The groups are shells around one centre, one inside the other: the same stretched ball of 6 dimensions in 6 sizes.
(in the rows, 128 means zero)
Some rows, each with its group after it:
[ 72  98 124 141 114 174 173 146  83 112 130 109  76  99 200] | Zut
[ 88 126 131 204 155 151 140 114 116 143 137 149 109 115 180] | ruge
[ 81 111 117 179 147 164 140 126 106 135 177 140 124 107 165] | ruge
[ 93  90  99 126  97 164 179 159  99 133 125  85  91  92 189] | viror
[ 75 124 149 204 169 139 142 107 116 124 157 170  86 128 168] | Lesi
[ 74  98 109 151 136 118 174 134 126 124 176 142  68 123 148] | Zut
[ 72 106 136 200 150 152 148 118 118 130 137 142  96 117 173] | nog
[ 67  81 105 164 114 167 168 143 111 131 133 102 100 100 178] | gimu
[114 115  85 144 115 144 164 146 116 159 141 106 116  96 177] | nog
[ 87  96  83 128 106 130 187 151 118 139 145 106  76 105 171] | Lesi
[ 95 108 137 165 120 174 161 140  93 130  96 103  91  99 207] | gimu
[130  88 106 105 100 139 178 170 114 139 136  78  91  98 160] | Lesi
[ 62  86  92 122 111 151 182 151  99 115 181 117  78 104 166] | Zut
[138 123  80 124 119 121 165 152 124 164 163 111 115 102 157] | viror
[ 99 128 143 178 165 140 139 119 110 127 176 161 100 122 159] | viror
[ 75 112  69 152 110 143 178 138 114 151 142 118  95  99 189] | Zut
[ 96  90 116 169 119 147 166 143 126 143 111 100  96 106 173] | ruge
[ 66  78 109 146 121 154 170 145 110 118 170 115  89 108 156] | nog
[ 69  90 125 198 142 143 156 124 132 135 137 132  94 119 160] | gimu
[124 135 137 178 142 123 158 126 125 151  96 131  81 118 188] | nog
[ 99 127 109 173 130 157 154 130 106 150 124 123 110 101 197] | ruge
[105  99 126 147 147 152 139 141 108 126 210 134 124 110 133] | viror
[104 134  87 176 127 111 174 126 138 168 107 131  84 114 189] | ruge
[116 136 121 150 134 149 155 135  97 141 140 128 100 104 191] | Zut
[ 97  93 131 137 135 123 169 144 120 117 170 129  69 122 143] | viror
[ 97 101 129 169 128 115 178 136 136 137 102 119  58 123 171] | Zut
[ 66 125 131 210 158 155 143 107 111 134 145 160 100 117 185] | Lesi
[116 107  96 108  99 127 191 161 110 139 122  94  66 102 183] | gimu
[ 82 111 109 160 123 119 184 133 124 136 115 128  55 118 183] | Zut
[ 90 138 114 197 152 115 159 110 133 152 128 159  81 125 181] | ruge
[ 64 100 105 131 124 158 170 143  89 111 187 131  83 105 172] | Lesi
[ 86  90  91 156 119 156 160 144 118 144 163 109 119 100 160] | Lesi
[107 115  83 117 103 116 193 153 117 146 127 106  64 106 184] | gimu
[ 90 112 148 185 144 162 148 126 103 126 123 130  95 112 186] | nog
[117  99 111 169 142 107 157 136 152 154 157 128 102 123 129] | ruge
[ 90  91 118 143 111 175 165 152  94 127 130  94 101  95 187] | Lesi
[ 64 107  89 161 124 161 164 133 103 136 164 129 105 101 182] | ruge
[131 106 151 184 150 138 139 133 131 145 128 121 112 117 151] | viror
[106 109 102 148 104 149 178 149 112 150  90  91  88  97 202] | Lesi
[ 78 135 135 176 138 160 162 122  89 125 111 141  73 110 217] | gimu
[ 75 100 129 155 124 173 163 140  90 116 136 116  87 102 191] | nog
[109 135 109 190 139 146 148 122 119 163 116 131 117 106 192] | viror
[ 47  90 156 193 156 162 149 118 105 100 165 152  78 124 163] | Zut
[116 107 132 143 129 122 171 145 122 132 128 117  68 118 165] | nog
[161 146  93 171 126 103 161 135 149 194  84 110 111 108 183] | gimu
[ 88 105 118 170 153 146 141 128 117 133 200 146 120 115 141] | nog
[131 104  81 110  97 141 176 166 113 155 137  82 108  91 173] | viror
[ 83  92 115 161 155 148 137 132 117 125 233 148 127 116 119] | gimu

New rows. What belongs after each?
[130 142  94 166 125 117 167 133 131 174  99 120  97 107 194] | nog
[117 105 157 163 156 139 141 134 116 123 168 136  99 122 141] | viror
[155 144  97 156 138  83 164 134 151 179 127 132  94 120 157] | Zut
[ 61 123  82 161 132 139 169 125 108 138 175 150  89 109 181] | viror
[ 84  86 133 177 146 117 163 130 142 127 155 137  75 130 135] | gimu
[103 105 119 160 113 129 182 142 126 144  80 101  64 111 192] | viror
[136 112 126 131 130 131 159 151 116 140 152 112  98 109 155] | ruge
[134 105 109 128 123 104 174 153 138 148 144 110  81 116 144] | nog
[ 55  94 151 187 151 171 147 122  98 104 162 144  89 117 170] | ruge
[106 125 153 176 151 125 158 124 118 129 121 144  67 126 176] | viror
[ 91  97  87 129 114 156 165 151 104 137 180 109 113  96 163] | nog
[172 129 125 156 119 102 170 148 146 176  56  91  84 112 182] | gimu
[ 91 136  90 180 126 144 164 124 114 161 112 129 102 102 206] | viror
[126 117 106 179 141 104 156 130 153 168 133 128 105 120 148] | nog
[ 69 106  84 136 130 138 168 137 107 128 207 142  94 109 155] | viror
[ 99 142  96 158 133 128 166 127 111 150 143 143  88 110 191] | ruge
[159 131  99 152 128  89 167 142 153 179 112 114  95 116 158] | ruge
[110 134 109 177 144 100 166 122 140 157 128 146  78 124 169] | nog
[ 91 108 102 119 111 154 177 152  91 124 154 111  82  99 186] | viror
[ 83  83 139 140 135 173 150 147  91 104 192 121 104 106 150] | ruge
[ 82  69 138 135 134 166 152 152  99 102 202 116 102 110 134] | Lesi
[124 156 102 182 142  98 165 118 139 173 104 147  82 121 189] | viror
[ 75 113 117 147 129 149 170 135  96 119 155 134  74 110 185] | nog
[ 77  76 124 162 121 153 169 144 118 123 133 105  85 110 164] | Lesi
[138 121 105 149 130  85 175 141 152 163 124 122  75 123 151] | Lesi
[ 80  87 104 152 114 144 176 146 119 133 134 107  84 107 171] | nog
[118  66 127 134 128 148 151 160 125 128 186  97 120 108 117] | Zut
[138 129  86 142 124  82 180 141 151 171 127 122  78 119 158] | viror
[114 109  65 149 119 109 170 143 146 172 160 116 113 108 146] | Zut
[ 95 108 125 146 116 153 174 144 100 128 109 107  73 104 198] | ruge
[ 94  78 134 140 111 143 181 155 116 119 112  93  64 111 170] | gimu
[129 127 128 176 132 136 156 134 124 158  90 113  98 109 190] | nog
[107 108 137 166 134 120 170 135 130 136 110 123  65 122 170] | nog
[123 129  68 125 106 114 184 149 124 167 128 108  89 101 184] | viror
[113 148  98 175 130 121 167 124 124 167 100 133  87 110 203] | ruge
[156 131 134 159 122 115 169 143 132 163  59  99  77 112 193] | gimu
[ 87  98  98 120 117 153 170 152  97 124 183 115  95 101 164] | nog
[ 49 122 118 210 159 137 153 103 121 132 158 172  85 125 176] | gimu
[163 116 114 128 105 110 180 160 134 164  76  80  79 106 179] | Zut
[ 51  90 100 155 128 167 162 136  99 118 189 131 101 104 166] | ruge
[ 96 127 113 171 147 110 164 122 130 143 151 153  76 125 164] | nog
[ 91 137 133 194 157 128 152 112 120 140 131 159  81 124 183] | nog
[ 90 145 127 185 152 137 154 114 107 139 134 159  84 117 196] | Lesi
[103 101 143 150 151 147 143 137 107 117 195 138 103 117 139] | Lesi
[138 118  93 134 104 125 177 155 125 166  97  88  94  99 186] | nog
[ 97 111 118 179 157 143 135 125 122 141 196 149 128 115 139] | viror
[121 105 124 145 108 154 170 153 108 143  87  85  90  98 196] | viror
[127  73 136 137 129 146 151 159 124 130 167  96 114 109 126] | viror
[106  84  74 129 111 131 170 157 132 151 179 100 116 102 137] | viror
[ 92  80 106 132 106 152 177 158 112 129 137  91  88 101 167] | nog
[102 106 123 150 111 147 177 146 108 135  89  98  72 104 199] | Lesi
[161 130  95 145 115 104 171 149 144 181  92  96  99 106 175] | ruge
[ 92 107  96 119 126 138 168 147 102 125 200 130  92 107 154] | viror
